The same things were measured in two ways. Each way mixes the same 4 hidden numbers, adds some noise and spreads widely along 3 directions of its own, which tell nothing about the thing.
In the rows, zero is written as 128.
Some things both ways: the first way, then the second way.
[150 101 135 105 153  95 142 136 129 120 110 134  99 115 126]
[177 125 155 137 137 126 146 149 106]

[169 186 172 146 118 128 140 119 100 126 135 105 161  94 157]
[165 103 153 159 178 124 182 151  48]

[131 113 125 155 152 149 126 116 116 126 128  90 157 132 117]
[159  79 124 143 104 129 177 118 101]

[ 96 112 132 134 135 121 114 144 163 115  94 119 105 141 125]
[117  80 128 168 140 101 173  86  91]

[136 158  87 131 145 152 131 119  73 135 153  79 133 157 146]
[172 120 150 105 150 197 124 198 125]

[177 153 162 137 121 122 148 106 104 127 145 122 159  88 124]
[181 106 148 133 141 141 156 136  64]

[158 135 160 139 125 114 128 112 130 125 148 135 157 102  98]
[120  88 125 133 121 140 158 129 127]

[136 107  82 118 143  75 112 122 108 102 129 153  79 130  28]
[ 84  84 130 108 124 186  78  82 158]

[160 152 158 143 130 164 155 106 114 142 149  95 183 112 180]
[224 101 157 141 124 135 201 175  41]

[132 117 140 131 129 122 140 129 135 116  88 117  99 116 131]
[155 112 132 133 169 148 157 165  97]

[133 115 132 128 155 106 122 139 131 118 113 115 109 132 113]
[118 112 127 135 144 137 145 157 152]

[138 163 130 120  94 143 139 106 114 135 158 138 146 112 144]
[129  66 158 147 139 186 164 146  96]

[130 166 154 134 104 140 128 119 138 131 148 130 156 114 159]
[178 104 143 133 139 135 167 143  65]

[106 132 139 145 117 145 120 127 153 124 123 118 141 133 134]
[120  50 139 166 129 121 199  94  52]

[139 126 113 151 152 162 142 113  97 131 125  76 141 141 136]
[153  56 156 164 122 148 194 117  58]

Other things, the second way, with their names:
z_527: [134 100 138 162 135 107 180 141 119]
z_315: [247 149 185 131 144 151 113 144  65]
z_352: [182 114 122 131 136 112 198 180  81]
z_833: [129 107 137 142 139 118 136 104 113]
z_322: [154  83 161 130 151 190 146 149  67]
z_622: [133  78 134 134 115 162 169 150 126]
z_518: [187  97 142 131 120 181 139 136 117]
z_234: [123  79 152 120 139 203 154 186 119]
z_433: [ 93  40 144 168 140 152 201 121  78]
z_878: [108  77 144 134 123 146 143 109 116]
z_221: [153  79 142 113 117 170 180 179  82]
z_149: [ 91  45 128 180 149  94 225  98  38]
z_724: [166 119 120 114 102 127 143 146 150]
z_889: [155  70 164 121 161 228 146 172  60]
z_643: [111 100 164 100 189 236  98 187 107]
z_536: [133  99 120 152  85  91 153  87 165]
z_291: [ 79  87 120 161 167 108 156  94 112]
z_369: [153  92 151  89 122 224 109 161 123]
z_752: [173  95 146 138 142 140 150 110  60]
z_955: [118  75 143 101 133 211 119 145 115]
z_114: [ 63  50 136 158 178 169 195 158  86]
z_573: [123  82 148 142 179 191 147 147  78]
z_595: [166  96 135 108 140 187 151 184  96]
z_940: [147  91 143 138 116 134 152 114 104]
z_72: [142 116 121 126 146 143 164 185 147]
z_849: [107  48 124 114  94 194 120  80 130]
z_945: [137 113 132 148 127 110 165 144 146]
z_669: [160 110 158 144 171 163 139 144  82]
z_836: [138  97 134 114 116 167 176 209 140]
z_191: [209 126 163 119 122 180 117 161 121]
z_395: [109 102 132 121 152 154 148 172 136]
z_911: [193 112 124 110  87 147 134 135 145]
z_309: [137  64 127 132 128 160 207 180  83]
z_515: [130  93 135 129 145 173 150 166 131]
z_502: [200 147 110 140 137  52 219 203 100]
z_981: [135  81 134 117  93 170 104  75 136]
z_885: [181 126 147 132 101 117 118 108 140]
z_883: [ 96  80 150 132 162 195 155 178 122]
z_615: [209 113 155 122 126 168 120 126  81]
z_950: [152  91 166 133 186 215 150 194  80]
z_286: [175  60 175 124 105 208 148 127  49]
z_570: [133 125 138 106 150 179 132 210 164]
z_36: [155 122 159 127 184 164 179 237  81]
z_396: [162  36 167 163 132 177 192 104   4]
z_707: [119  73 162 148 135 173 141 114 102]
z_296: [116  57 153 180 160 133 199 114  51]
z_748: [181 130 128 106 129 149 132 171 137]
z_164: [177 108 140 115 136 150 190 220  82]
z_461: [184 115 125 141  85 102 165 135 157]
z_168: [181 112 138 106 156 173 155 194  85]
z_160: [ 82  74 151 155 169 156 157 137  97]
z_383: [121  58 129 152  99 120 192 112 109]
z_776: [111  72 140 115 108 205 121 139 163]
z_228: [154  94 157  90 126 228 106 164 123]
z_128: [156  89 150 122 143 209 141 176 113]

Some of these things the first way, each followed by its name:
[115 138 129 121 125 135 124 132 144 130 143 128 132 137 149] => z_748
[156 127  87  99 130  77 135 118  91 110 109 147  58 113  80] => z_643
[134 104  97 100 107 138 156  98 132 136 144 163 107 113 123] => z_286
[136 103 159 107 138 101 131 134 166 127 114 148 111 114 130] => z_945
[138 136 143 134 137 128 119 124 135 126 165 118 163 131 126] => z_724
[147 145 203 154 110 105 127 124 162 111 110 152 158  78 105] => z_149
[ 99  78 123 128 153 129 121 136 169 119 105 123 110 146 109] => z_383
[107 129  96 104  87 150 149 111 131 133 113 149  90 125 151] => z_889
[147 119 121 119 135  99 136 124 113 113 110 133  96 111  93] => z_883
[ 92  91  62  96 126 129 126 125 139 123 125 146  67 159 114] => z_369
[132 134 151 129 133 127 115 127 149 135 171 126 166 134 124] => z_536
[128 116  86 126 152 128 135 121  98 124 123 102 106 145 113] => z_234
[131 156 221 150 142 135 117 145 175 126 131 102 196 117 194] => z_502
[121 126 116  93 104 109 136 117 146 131 139 169  95 121 125] => z_707
[156 137 182 136 114  72 125 128 156 105 105 167 119  77  80] => z_291
[ 93 113 129 126 110 140 127 130 169 124 101 135 106 131 139] => z_433
[156 125 117 123 161  97 124 132  99 119 130 112 112 126 106] => z_570
[144 131 132 119 153 111 136 140 112 122  99  99 100 130 152] => z_36
[116 101  99 106 163 113 119 138 135 125 140 113 102 165 126] => z_885
[137 109 113 104 108 106 128 104 143 125 157 180 117 112  74] => z_981
[146 155 129 119 117 126 138 117 106 133 129 120 118 117 147] => z_669
[137 111  74 103 151 137 145 116  90 136 139 102 106 147 148] => z_191
[162 155 173 143  99 104 134 112 129 112 116 151 133  72 108] => z_114
[140 110 152 132 145 113 138 131 146 121 103 126 126 109 127] => z_72
[128  86 122 118 160 114 133 133 150 116 114 125 104 139 113] => z_836
[136 124  95  93 107 116 142 104 116 128 158 162 102 120 105] => z_228
[125 114  87 120 136 148 143 118 101 132 111 104  96 143 132] => z_128
